The rows of a group lie close to one hidden flat surface of 11 dimensions, which may be shifted away from zero. Surfaces can cross.
Known rows, each followed by its group:
[ 16.0  19.0 -22.3 -26.4   4.7  12.3  -7.9 -12.2   8.9  -6.8 -29.0  -2.5
 -22.9   0.2 -16.6]
z418
[ 11.2  46.9  24.2 -12.7   3.5  -1.4 -12.8   7.7   6.6  -6.9  23.6   8.3
  22.2   1.8 -57.6]
z724
[-17.8 -15.3 -26.8  20.0  11.6  18.1 -10.3 -17.5  -6.2 -14.8   5.2  -5.1
   5.3   1.0   0.9]
z14
[ 13.0   8.9  -5.3 -21.7  -8.3  -3.1   7.2   5.3   4.3 -24.5   5.6   1.3
  -1.4  28.7  -9.5]
z418
[ 26.1   5.6   5.6  14.3 -11.2  17.3  -3.3  21.4  22.1 -42.9  -1.0 -18.5
  -9.1  10.6 -24.5]
z14
[ 11.1  29.6   7.0   9.5  14.4   1.1   2.6  20.8   5.7  12.4  27.3 -10.2
  33.7   9.5  -8.4]
z14
[ 13.6   6.3  -5.3 -14.6 -17.4  -7.7   6.5 -16.4 -12.5 -25.6 -16.2  13.4
  10.5 -10.3  -6.2]
z14
[-16.2 -12.3  14.1   7.1  -6.9 -15.3  11.5  12.2 -24.7 -16.8  25.3  26.6
  18.4   3.5  10.1]
z61
[  6.5   0.1  -3.0 -12.4  30.4  -8.4  13.2 -17.2  14.8  -5.5  10.6 -20.9
  14.5  11.4  -3.0]
z441
[23.0 17.6  2.1 -8.3 11.3 -1.5 32.3 34.4 13.8 13.9 23.1 -8.1 22.4  9.2
  4.8]
z724
[ 15.3 -24.2   4.8 -16.3  18.0   5.4   6.2  46.9  21.9  -3.8 -14.6 -17.2
 -13.5  13.3   9.8]
z441
[-33.7  -7.7   5.1  -0.3 -35.8  10.1 -26.6  17.9   4.0  24.4 -21.0 -24.7
 -15.5   0.6 -10.4]
z14
[  9.7  -6.4 -22.3   0.4 -13.6  35.5 -10.0  10.6 -12.1  11.3 -52.0 -16.4
 -39.0  -8.2   0.2]
z61
[ 12.4  13.6  -4.5   3.3  19.8  -2.2  20.3 -17.9 -22.5  -4.9 -42.7 -53.3
   4.8 -19.2  19.8]
z14
[ 48.1  10.3 -12.3   3.2  -5.9   8.1  37.6  -1.4   0.8 -23.9 -14.1  22.3
 -20.4 -30.2  -4.2]
z61
[-14.2 -11.1   6.7  13.4  -5.8  -6.2  23.5  -6.3   3.4  -0.5  -1.1  -7.9
 -10.8 -36.0  -2.9]
z724
[-12.2  21.3 -35.6  -3.3 -16.2  23.7  -2.9   4.1 -10.4  22.7  -3.1   2.0
  17.5 -12.2  -7.5]
z441
[ 22.4   5.0   1.4 -19.3  -0.1 -25.0  30.7 -38.6  27.3  18.1   8.6 -13.8
   0.1  11.9  -5.9]
z14
[-15.3  14.1 -42.6 -17.2  30.3  25.8 -27.0 -21.9   3.3  16.6 -26.2 -26.6
   2.6   0.5  -3.6]
z441
[ -1.5   4.0 -26.1 -41.9  52.4   5.4  23.1  19.3  -1.5 -28.6 -35.6 -34.7
   3.5 -14.8  18.6]
z61
[-19.9 -36.7  20.7  -0.2  29.0 -39.2  37.4  12.6  13.2 -16.7  44.1 -12.4
  35.1   9.3  16.5]
z441
[-12.9  15.2  -1.6 -28.7 -30.5   9.6 -14.7  -8.3  19.9  34.8 -21.0 -18.7
 -24.8   4.7 -30.2]
z724
[-14.1  27.5 -44.9  -9.9 -26.7   5.6  -0.3 -10.7  17.0  28.5  -2.5 -13.0
   2.7   6.4  17.8]
z441
[-15.6 -32.2 -17.8   8.6  -0.5  17.8  -8.5   7.3   3.5   8.9  16.4  14.2
   5.5   9.7 -28.9]
z61
[ -3.4  -1.6  16.2  31.7  -3.4   9.8  -9.6  27.5 -23.7   5.1 -31.2 -13.5
 -10.2 -33.7  15.7]
z14
[ 27.1   6.9  39.4  30.1 -21.4  -5.4 -11.7   6.0 -17.7  17.0   0.5  23.6
 -21.2   3.5  20.6]
z441
[ -7.0  -4.6  -6.0  -6.7   7.3   3.9  -8.5  -5.0  14.9  10.9   0.7   7.0
 -22.1   4.7 -10.3]
z418
[ 10.1 -27.0   3.9 -16.1  29.7   8.9 -23.8 -26.6  20.6 -41.7  12.8  14.3
 -15.3  33.0 -27.5]
z724
[ 19.0 -13.8  17.1 -13.1   3.6  10.6  -4.6  41.4  13.0  14.8  -1.5  10.0
 -18.3  13.4   6.2]
z724
[  8.7   4.0 -11.6 -44.3  12.6   2.5  -4.0  10.0  27.8  27.0   9.5  16.3
   6.1  17.3  -9.8]
z724
[ -9.6  -6.5  -2.9   3.1 -36.2  -6.0  31.5 -15.6   4.1  16.8  10.5   0.7
   3.9 -15.6 -14.4]
z441
[-38.9 -16.4  12.1   4.0 -11.9   8.3 -17.7  18.8   6.7 -15.5  14.3  -4.4
  -3.6   4.9 -36.2]
z724
[-16.4  16.7  16.2 -32.5  -4.7  -0.7 -22.8  64.3 -20.2   4.5  -7.4  46.3
  -4.5  -4.4  15.4]
z61
[-12.3  13.2 -18.5  18.8 -66.7  20.5  16.7 -21.7  12.3 -16.3  22.7 -27.5
 -15.2  28.7 -29.9]
z724
[ 55.5 -17.5 -28.5   3.0  35.1  30.6   4.2   2.4  31.9 -18.2 -19.8  25.7
 -55.0  -9.5 -11.4]
z418
[ -6.7 -13.1   8.8  -9.2  16.8 -24.6   5.3 -32.0   7.5 -11.3  11.9   9.9
  14.1  -7.9 -10.7]
z14
[-10.9   9.6   4.2  -7.8 -35.1 -12.4  21.5 -16.0   0.5   0.5   5.4  -1.4
   0.4 -15.2 -18.5]
z724
[-32.9  -6.0  -5.0   4.0  -6.8 -10.4  16.3 -32.1 -20.3 -21.4  -2.9  -6.9
 -16.4 -12.1  22.9]
z61
[-12.2 -24.4  13.6  10.8  25.1 -17.4  -0.6 -38.6 -13.0  33.8 -38.4  -0.2
 -44.9 -37.5  20.6]
z418
[-19.9 -18.5   3.2 -14.5  -2.0  -0.6   2.9 -29.1  15.1  30.3   3.0  13.7
  -7.2 -27.7 -38.6]
z441
[  6.9   7.3  -5.4  11.7  -7.3   7.4  15.9  -8.2   7.3  10.8  28.3  12.1
  11.3  -7.0 -20.8]
z441
[ 12.1  14.5 -12.3  13.4   1.9  -6.0  43.4 -33.2   2.3 -29.9  20.5 -14.9
  -0.6   0.8   4.6]
z61
[ 19.8   3.9   0.3 -25.4 -10.4  -5.3  19.4  24.9 -20.9  -8.6   2.7  -3.0
  23.1  37.2  29.7]
z724
[ 22.7  -9.8   9.6 -16.9  -2.4  -4.3  35.1  37.7 -13.5  18.8 -38.4 -53.4
   1.7   6.2   5.1]
z61
[ -7.9 -22.5  -7.0 -26.0 -18.5 -13.5  20.7  10.7  -0.8 -26.5 -33.4  -1.1
   1.3 -31.8  -2.4]
z14
[ 39.8   5.5 -14.6   6.9 -23.7  -9.7  38.2 -43.2 -11.9 -40.4  -5.2  19.4
 -18.6  -1.3   3.7]
z418
[ 18.7   0.1 -16.1 -19.3  43.2  21.0 -19.7  -5.7  23.5  -2.0 -16.0  -5.6
 -30.1  15.1 -17.5]
z418
[ 16.3 -17.0  46.0   3.7 -19.0  11.4 -17.0 -13.8 -22.8   9.9 -18.8  -4.7
 -27.1  18.4 -23.5]
z441
[  6.7   6.7  -4.3  -0.5  15.6   2.0 -22.6 -36.2 -14.5 -26.6   2.9  28.4
  -7.6  12.5 -10.4]
z418
[ -2.8  -5.8  15.3  18.3  29.2   8.8  -8.6  22.7  36.3  39.8  12.0 -41.4
 -13.1  10.6  -5.9]
z14
[ 12.9   5.6   0.4  -6.2  -2.9 -26.0  42.0 -26.1  12.3  10.1   2.1 -20.1
   7.0 -12.0   3.6]
z14
[  0.1  -2.3  20.9  26.8  10.0   7.0 -13.6   7.5 -14.6   0.1  22.1  25.6
 -11.0   5.8   5.5]
z61
[-36.1  10.9 -24.0   6.2   9.1  22.0  -7.6  22.8 -35.8 -11.0  -3.5 -13.1
  10.0   7.7  23.7]
z61
[ -7.5 -11.2   2.3 -10.5 -18.4 -11.8  38.3  17.3  37.7  13.9  16.0 -48.3
 -17.9  33.5  -1.1]
z418
[-15.8   3.0  31.2  -8.0   1.8 -31.8  16.2   1.4   5.8  35.0   8.6 -27.5
  -5.6  15.3   9.7]
z418
[ 19.5   0.8 -79.5  18.9 -15.4  60.3 -11.4  -8.9 -10.8  -1.5 -18.4  16.4
 -31.1  20.6  -2.6]
z418
[-25.7   7.3 -23.5  -9.3 -20.5 -19.6  28.7  13.7   6.3  30.8  -5.5  -3.9
  14.6 -31.4  28.8]
z441
[  6.2   1.4  27.4 -42.3 -43.0 -42.8  32.5  -0.1   7.6 -27.2 -11.9 -20.9
  15.2   8.6 -13.8]
z14
[-10.3  -5.3   2.7  10.3   6.7  23.0 -22.2  -0.7  -6.8   7.6  -3.2 -25.5
 -15.4  29.4   3.7]
z724
[ -1.9   5.1  27.9 -27.7  15.5 -22.1  19.2  29.4  12.6  -0.4   1.0  -2.0
  15.5 -32.0 -25.8]
z724
[ 39.8  48.1 -37.4  11.9 -11.5  32.2  14.4 -41.9  -4.5 -14.7  23.0  -6.5
  23.2  17.9 -33.0]
z441
[  2.4   1.2  20.1  -7.5  14.0 -14.4   6.8 -17.4 -13.3 -31.5   0.7  -5.8
 -14.7  15.9  17.3]
z61
[-11.2   8.0  -3.5  -8.3   9.6  14.1  -4.2   9.5   4.3  -1.4   1.0 -24.7
 -18.4  26.4   6.9]
z61
[ 15.1 -14.7  16.2   3.0  17.2   0.8 -19.2  -7.4  -8.9  26.2 -20.0   4.1
 -39.9  20.3   9.8]
z418
[  2.3  32.9 -25.8   5.4 -32.8  26.1 -20.5  -5.8  13.6  19.7   4.8  35.9
 -25.7 -12.6 -26.0]
z418

New rows, each followed by its group:
[  3.5   1.2  -3.9 -28.8  -7.7  -2.5  26.4  29.1  21.9  14.0 -28.9   0.6
 -15.4 -53.3 -20.3]
z724
[ 25.0  -8.4   6.8  -0.9  24.4 -34.0  39.4 -33.5 -25.0   6.2 -10.3   2.4
  -2.5  -5.1  25.2]
z418
[  9.6   2.6  -7.6 -30.1 -17.8 -32.0  29.5   4.1   9.0  -9.9  -2.7  14.3
  15.1  -5.7  19.1]
z441
[-10.5 -22.9 -12.3  -4.2  12.9  28.0   0.1  11.3  13.5  10.8  14.9  17.3
   5.9 -18.5 -43.7]
z441
[ 13.1  14.9  13.4  24.0  29.6  -0.5 -28.1 -17.1 -16.3  -6.4  24.4  12.7
  15.5  25.8  16.5]
z441
[-33.0  38.1 -16.2   1.3   9.6   8.8   8.8  22.3 -19.1  26.7  -6.0 -19.6
   4.2 -23.5  29.3]
z61
[  1.1  -3.7 -13.0   6.4  -8.6  -3.6   5.0  39.2  27.5   0.3  45.1  41.6
  14.1  12.1  11.7]
z441
[  9.8 -31.8   9.1  14.5  -8.3  12.4  31.9  46.6  18.3   2.5  16.0 -12.3
  -8.1   2.2  -6.2]
z441
[ 17.2 -12.7 -11.9  -4.8  -8.4  14.6   7.8  14.8   4.2   2.0  -2.3   1.4
  -1.3  11.2 -21.5]
z61
[  1.2  -1.1 -29.2 -35.3   4.9   2.2  23.8  -4.2  18.5  -4.2 -16.1   3.8
  -8.3 -23.5 -16.2]
z61
[-39.8  13.0 -40.1  -7.7   0.2  19.3 -10.5 -14.2 -24.4  -3.4 -41.8 -29.1
  -4.9 -21.7   7.4]
z418
[-16.2 -21.4   2.5  12.9   9.5   4.3   9.9  13.9  -8.0  15.8  -3.6 -17.0
  -3.8  -8.1   5.5]
z61
[ 15.9  13.6  25.0   1.4  -1.6 -23.3  -9.5  37.5  22.1  28.0   9.7  -4.9
  -8.0  34.7  42.7]
z441
[ 15.8 -30.0  -7.4  48.0   4.6  29.8  11.4  12.7   5.3 -10.2  15.0  -0.1
 -21.3   2.6  -6.3]
z61
[  6.7  -5.3  -2.1   0.1 -26.7  -7.5  16.1 -23.3  -0.2   0.2 -20.1   0.3
 -36.2  -5.9   5.3]
z418
[ 30.0  18.0 -17.8  -8.7 -36.9   4.3  18.0  22.5   3.9  -9.6  -2.1   5.4
   2.5  18.1  12.7]
z441
[ 20.9 -26.9  14.5   2.5  -7.2  14.5  -8.9  19.5  -4.8   7.0 -29.2   6.0
 -37.0   1.0  -5.8]
z61
[ 21.9  18.6  -6.1  20.0   2.4  13.5 -16.2  -5.4 -17.7  -2.9   0.7  19.1
   2.7   4.2   9.2]
z441
[-18.8 -18.0   4.8 -18.8 -17.4  -8.4   3.3 -19.0  13.5  17.0 -12.9   2.0
 -33.4  -7.2  -9.6]
z61
[ -1.7  24.6 -11.0  -9.1   7.1 -13.0  39.6  -8.3   8.7 -19.5  20.8  12.8
  -1.3 -24.1  10.5]
z61
[  2.6  -6.9  18.3   7.7  26.3 -14.9  16.9 -20.4  -7.3 -31.7 -22.4 -28.5
 -21.8 -16.8  14.0]
z418
[ -3.3 -39.6  -6.9  27.5  -8.1  41.1  -3.9  52.1 -25.3  -7.6 -12.9  42.3
 -10.1 -40.1  -5.1]
z441
[ -4.1 -11.5  17.4  -9.3 -16.2  -2.5  16.4  28.2  -0.6  25.8  15.9  17.7
  14.3 -14.9 -25.4]
z441
[-13.5  -7.9  -8.5 -14.5  29.6  -4.3  -3.8  -7.8  21.6  -9.7  23.0   6.2
   0.5  12.3 -19.7]
z418
[-19.6 -28.8 -28.9  -3.1 -13.3  15.7  14.5 -14.6 -38.8 -34.7 -37.9 -13.5
   5.0 -19.8   7.5]
z441
[  8.5  -8.9   3.2 -30.5  11.9  -9.2   3.1  11.3 -19.2 -16.7 -33.3  -7.2
  -9.2   6.7  10.7]
z418
[ -8.1 -14.5  27.1  27.5 -41.7   3.4 -11.2  -8.6 -29.7   2.9   6.1   0.0
 -10.3  26.5   6.6]
z441
[ 19.4   5.5  11.0  -7.5 -13.6  -2.5  24.0  19.7  14.7  20.7  30.3  38.0
  18.4 -23.8 -33.9]
z441
[ 46.0  22.5  21.0 -29.4   8.8   7.5 -25.5  13.7   2.7   6.1  -4.5  13.8
   3.5  34.8 -25.2]
z441
[ -3.7   3.3  10.3 -28.0  20.7 -18.8  -6.8 -25.7 -19.5  -3.7  -7.8   8.1
  17.5   3.1 -10.7]
z61
[ 36.1  14.1  -8.3 -11.8  -0.5  14.1  -5.3  23.6 -29.8 -14.9 -33.6   0.4
   9.6   8.5  10.0]
z14
[ 29.7   0.2  29.5  23.3  40.7  -7.7  15.9 -15.6 -19.2 -20.5  -7.2 -23.3
 -13.8   0.4  18.6]
z61
[  3.4   6.8 -16.6   6.6 -31.1  28.2  -0.8 -29.0  -5.9   1.5   4.6  -3.4
  -3.9  12.0 -32.7]
z441
[  9.5 -32.6 -31.1 -22.9   8.1   6.1  14.7   9.1 -12.4  13.5 -10.7   2.9
   1.4  35.1  31.6]
z14
[ -4.0   3.3  31.1  13.2 -23.1  12.8   5.2  60.7  14.9 -25.3   0.3 -33.0
 -14.7  -5.4 -48.8]
z724
[ -8.5  -4.7  13.4   2.1 -15.7  -9.6  16.1  16.9  -2.1  -1.7  23.5  -1.9
   0.2  21.1   5.4]
z61
[ 20.0 -24.3  -9.7  -2.2 -29.7  20.7  -1.8  15.9 -12.0 -16.3 -23.9  31.0
 -26.7  -3.8  -8.7]
z61
[ -1.1  12.2   7.4 -19.6  -4.8  -7.4  16.1  12.1  -2.6  25.2  -6.6 -14.1
   7.7  -6.7   7.7]
z724
[-11.9   6.2   2.4  -4.7  21.9   9.9   3.1  42.2  22.6   7.5   9.7  -6.9
   9.5 -26.3 -32.1]
z724
[ 15.7  33.0  21.2  -2.9   5.2 -19.2   8.7 -29.4  16.7  -5.9   6.6 -41.9
  12.4  10.4 -22.8]
z14
[-12.2 -11.1  -2.6  -7.6   3.5 -22.5  31.7  11.3  -1.0  -1.5   7.4   2.9
  24.2 -21.1  19.0]
z441
[  3.7  10.3   8.3  -8.5 -26.7   2.9   0.9  32.5  -3.9  27.5   4.5  26.2
   1.3  -4.4   1.5]
z724
[ -0.4 -19.3  15.0 -19.7  23.9 -11.6  17.8  41.5   6.8  -5.3  -2.2   4.2
  -1.9  -7.9   8.4]
z61
[ 10.8  13.0   8.0 -21.4 -37.5  13.6  -0.4  49.2 -18.3  31.7 -21.9  -9.9
   6.5   9.9  -6.3]
z441
[ -7.4 -36.4 -14.3 -10.8 -17.4  -5.4  43.0  14.7   4.2 -15.1 -17.1  -0.1
  -4.9 -34.7   4.9]
z441
[ 27.0  20.0  -3.1  14.2  26.1  14.1  -1.8  -1.0 -14.3 -28.7   4.6 -17.4
  -0.8  29.9   3.3]
z418
[ -4.6 -21.6 -16.6 -11.6  23.7  10.5  19.0   6.1   4.4 -36.9 -14.6 -35.1
 -16.8  13.5  10.9]
z61
[-19.2  -2.7  -4.0 -21.3 -56.1 -10.0  19.7  -2.3   5.4 -13.8  23.8   1.3
  12.8  24.0 -18.4]
z724
[-17.0  -4.0 -22.1  21.9  -3.7  33.1  15.0  36.8  -5.0  30.8   0.1 -24.6
   8.1 -19.3  -1.9]
z441
[-34.6  12.7  -0.9 -35.9  29.9  -9.9   2.9  -5.6  18.8   5.1  -1.9 -28.6
 -18.5   6.8  13.0]
z61
[-16.2  24.3 -16.8 -28.8   0.1   5.3   6.3   9.8 -15.3  -9.9 -21.4  -1.6
 -11.6 -13.4  19.2]
z61
[ -6.9  15.6 -29.5  -3.9 -14.4  34.5 -12.0   8.1  17.7  29.1  -0.8   2.0
 -14.0  -6.8 -21.3]
z724
[  1.3  21.3 -22.4   7.6 -10.8  25.4  13.0  13.7 -12.2 -32.4 -11.9 -11.9
   7.9 -25.0 -23.6]
z724
[ 14.5  -4.4  27.4 -11.1 -21.4 -14.7   9.6 -13.0  -6.9  15.7 -15.7  12.7
 -12.3 -17.6  -9.2]
z441
[ 44.7   7.6  25.1   4.4  43.6  -2.9  11.6 -12.6  12.7   2.7  -4.6 -19.4
 -18.5   7.5  -7.9]
z61
[  9.1  14.9  17.7 -10.2 -26.1  -6.9 -12.8  16.1 -18.5  25.5  -0.2  20.3
  -8.9  29.3   2.7]
z418
[ -4.6  23.1  16.5  -5.6 -20.4 -11.0  14.1 -16.4   1.1  20.8   4.6 -31.2
   3.0   7.1  -9.7]
z724
[  1.0  -6.0 -17.2 -34.0  20.6  -2.1   9.7   1.2   8.4 -13.7 -20.8 -35.4
   9.8  16.8   6.9]
z441
[  9.0 -14.1   6.8   9.8  57.4  10.2  -8.3  16.1  15.6  11.9   7.0   7.6
   2.1 -19.2  -4.9]
z441
[ 20.9 -10.1  28.3   7.5  -6.2   1.2   8.2   5.8 -22.0   6.2  -8.6  23.0
  -4.3 -25.7 -12.5]
z441
[ -2.8 -19.6 -11.5  17.5   4.5   2.2  47.7   8.9  10.8 -50.8  18.7 -24.0
   7.7 -12.6  -6.0]
z724
[  9.2 -32.4  12.8 -19.7  29.7  -4.7 -25.5  -4.9   2.1  -8.0   9.0   8.7
   0.7  54.3   0.5]
z14
[ 46.6  23.2  27.3 -11.0  37.7 -11.5  17.1 -11.4  33.9  -2.1 -27.3 -17.5
 -42.3 -32.7 -12.2]
z418
[ -4.1  15.4  -5.3  13.7  27.1  25.4 -23.3   8.0  25.4   2.4  25.2 -13.2
 -14.2  25.9 -18.4]
z418
